There are 3 ways to turn a row about zero (a turn may also mirror it). The second row of each pair is the first, turned, with some noise. The first 27 pairs use one turn. New pairs use 2 turns, one after the other, and a turn may come again.
Some pairs, each with its turns in order after it:
[-31 -12  15  26  26  32  17  17]
[ 27 -32  36 -13 -20 -21   8  -4]	(0)

[ 33   4  22 -39 -30 -34 -26 -39]
[  8 -53 -46 -24  15  21 -12  28]	(1)

[ 28  26  22  33 -26  13 -12  15]
[-27 -11  -4 -20   6 -42  16  30]	(2)

[-19 -31  16 -24   5   7  35  11]
[ -3  32 -11  18  -3  17  26 -32]	(2)

[-24 -36  12  -8 -28   8 -33   7]
[ 12  13   5  16 -16   7  56  -6]	(0)

[ 15 -26 -12 -13  37  25  30  17]
[  7  33  16  33  -8  19 -34 -13]	(1)

[-21 -34 -27 -37  30 -15  -1  11]
[  6   3 -26  35 -49  -8 -23 -11]	(1)

[ 15   6  12  -6  -6  32  -6 -20]
[-22   9   7 -25  28  -1 -16  -1]	(2)

[-22 -20  27  27 -40  -8  -7  19]
[24 10 20 52 -8 -9 24 11]	(0)

[ -3   2  11  32 -23  40  17   4]
[  6 -29  14  26   7 -39   9 -24]	(0)

[-24 -16 -20  31  13 -34 -25  26]
[  0 -24  14  21 -17 -55   9 -19]	(1)

[-20  -9  24  -8 -27   9  23  -2]
[ 16  14  28  12  26  -5  10 -16]	(0)

[ -3 -12  11 -20 -14 -29  22  29]
[-40 -10 -10   2  -9  -5 -27 -17]	(1)

[-39 -28  17 -25  25 -36  36  23]
[ 25  26  -1  44 -17  22  39 -31]	(2)

[ 22  31  -4  33  33  32  39 -35]
[ -2 -66   2 -19  29 -22 -34 -10]	(0)

[-23  38  28  21   7  20 -13  27]
[  9  28  25 -45  -4 -22   5 -14]	(1)

[ 33 -29 -18  22 -36  -9 -29 -24]
[-10 -42   5 -48 -23 -14 -12 -24]	(2)

[-13  32  11  -3   2  -3  -8   5]
[-24   6  20  -2   4 -11  -5  16]	(0)

[-17  -8 -30 -28 -31  21  20 -31]
[-15  11 -28  15 -22  37  30   8]	(1)

[-35 -26   4   0 -34  -3  38 -16]
[-18  42  11  -8 -43  13  14 -25]	(2)

[ 33  -5 -36 -18 -37  20 -16 -24]
[ -9  -6  -7 -40  -6 -24 -49 -26]	(2)

[ -9  17  37 -39   8 -29 -36  19]
[-35  38  34  -2 -20  35   2  24]	(0)

[ 25  -5  20 -21 -15  11  31  -2]
[ -2  30 -16 -17  16 -19  15 -21]	(2)

[ 12  16 -38   1  37 -39  17  12]
[  8  16 -26 -30 -13  -5 -48  26]	(0)

[ 35  25  39 -21  36  40   0  16]
[ 35  30  16 -33  18  25 -44 -10]	(1)

[-39  -6  -9 -34  30 -19   8  13]
[ -1  18 -26  13 -45 -25 -22  -8]	(1)

[-21  29 -20 -35  37 -12  -9  -4]
[ 44   7   7  32  16  14 -32  12]	(2)

New pairs, each followed by its turns in order:
[-13  20  12   1  24 -13  -7  -5]
[  0 -15 -26  -2  11 -11 -11 -18]	(1) (1)

[  2  33 -37  -3   7 -24 -34 -13]
[ 19   2 -52 -11  10  10 -32  -9]	(1) (0)

[ 40  20  10 -14  26  32   6  15]
[-51 -32   1 -18  -5  21  -3  -3]	(1) (0)

[ -1  -5  29 -21 -23  18  -3  28]
[  7  -4  -7 -22 -33  30   5  12]	(1) (1)

[-16 -39  -2 -11  -9 -18 -39  21]
[-22 -16  13 -21 -27  -5  14 -43]	(1) (2)

[ 10  -7  27  15  11 -31  15  21]
[-28 -19   0  34 -21  -2   7  -3]	(0) (0)

[ 21  16 -28  22 -36   3   5 -11]
[ -7 -31 -31 -10 -23   5  -1 -26]	(2) (1)

[ 13  -4  -3  28 -30  39  -8   9]
[-11  -1 -14   0 -53 -18  13 -10]	(2) (1)

[36 36  6 -3 32 34 10 21]
[ 36 -22 -37  30   9  21  -8  19]	(2) (2)

[-31  16  20  21 -19 -28 -21   3]
[ -9  -5 -18  24  -3 -17  41  29]	(0) (2)

[ -4  -2 -17 -10   7  25 -32 -15]
[ -9 -16  12  -7 -22  17  36  13]	(2) (0)

[  3   1 -36  10 -10  26 -22 -19]
[-17  15  -2  -5 -22  11  44   6]	(2) (0)

[ 35 -21   0   4 -33  32 -17  35]
[ 10 -39  23  -2  17  30  31 -29]	(1) (0)

[  9  39  13 -28  -8 -28  21  23]
[ -9  -5 -16   0  52 -28 -18 -16]	(2) (1)

[-16   9  12 -12  27  -5  35  14]
[  0  31  10  -1  35   2  10 -18]	(2) (1)

[ 12   9  35  30 -29 -36   9  36]
[  5 -25  45 -28  37 -27  29  -1]	(0) (1)

[-21 -24 -34  14 -33 -18   2 -32]
[ 54   3   1   7  -4 -42  -7  -7]	(1) (0)

[-10 -40 -24  -4 -17 -25  31  39]
[ 29  -8  -8 -40   7 -44 -17  26]	(0) (2)

[-16   9  28  -7  25 -32  16 -34]
[-13 -10 -17  26  55   1   5  -7]	(0) (2)

[ 24  28 -36  28 -27  13  17   6]
[-14  56 -26  -3 -17 -10   6   4]	(2) (0)

[ 30  -6  31 -25  25  36 -35 -28]
[  0 -32  26 -54 -14  43   5  10]	(2) (0)

[-29  33  30 -19  18   9   0 -31]
[ 18  16 -22  23   5 -44 -25   1]	(1) (2)

[ 19  -5   6  35  -9 -40   0 -23]
[ 15 -17 -20  28 -10  27  29  -9]	(1) (2)

[ 32 -13   7  37  28 -33 -30   8]
[-58 -27 -25   1 -19 -20 -20 -10]	(0) (2)

[ 37  21 -36 -32   8  30   8  -9]
[ 21   9  29  11 -14  26 -48 -17]	(0) (2)

[-39 -40  19 -28 -33  22  14  40]
[ -7  19  46 -20 -45  24  -6  48]	(2) (2)

[ 37  26 -15  26 -15  -7  18   2]
[19  3 -4  3 19 45  3 16]	(1) (2)

[-33   5 -16   0 -33   0  38  -3]
[ 51 -13  -2  -4  14  -4  18  18]	(0) (2)

[ 13 -24 -27 -14  31 -32 -35 -34]
[ 24 -11 -52  31 -41   1 -17  -4]	(1) (0)

[ 16   2  23 -38 -30  36  20  -3]
[-25   5  11 -30  28   5 -13  47]	(2) (0)

[-32  38  33   9  37   1 -28 -16]
[-27 -10 -16  26  38   5  47  16]	(2) (2)

[ 15 -24  40  17 -35 -15  22  16]
[-19 -24   2 -44  11   0  21  37]	(0) (2)

[ 38   8  32  21  24  18 -22  -4]
[ 26 -10  10  19  -3  -1  50  -9]	(0) (0)

[  7 -18  -2 -17 -30 -10  37 -35]
[ 18  -7   9 -20 -25 -48  22  -1]	(1) (0)

[ -3  -7   2  26  -1 -35 -17  11]
[-20 -21  -4  17  -9 -22 -20  16]	(1) (1)

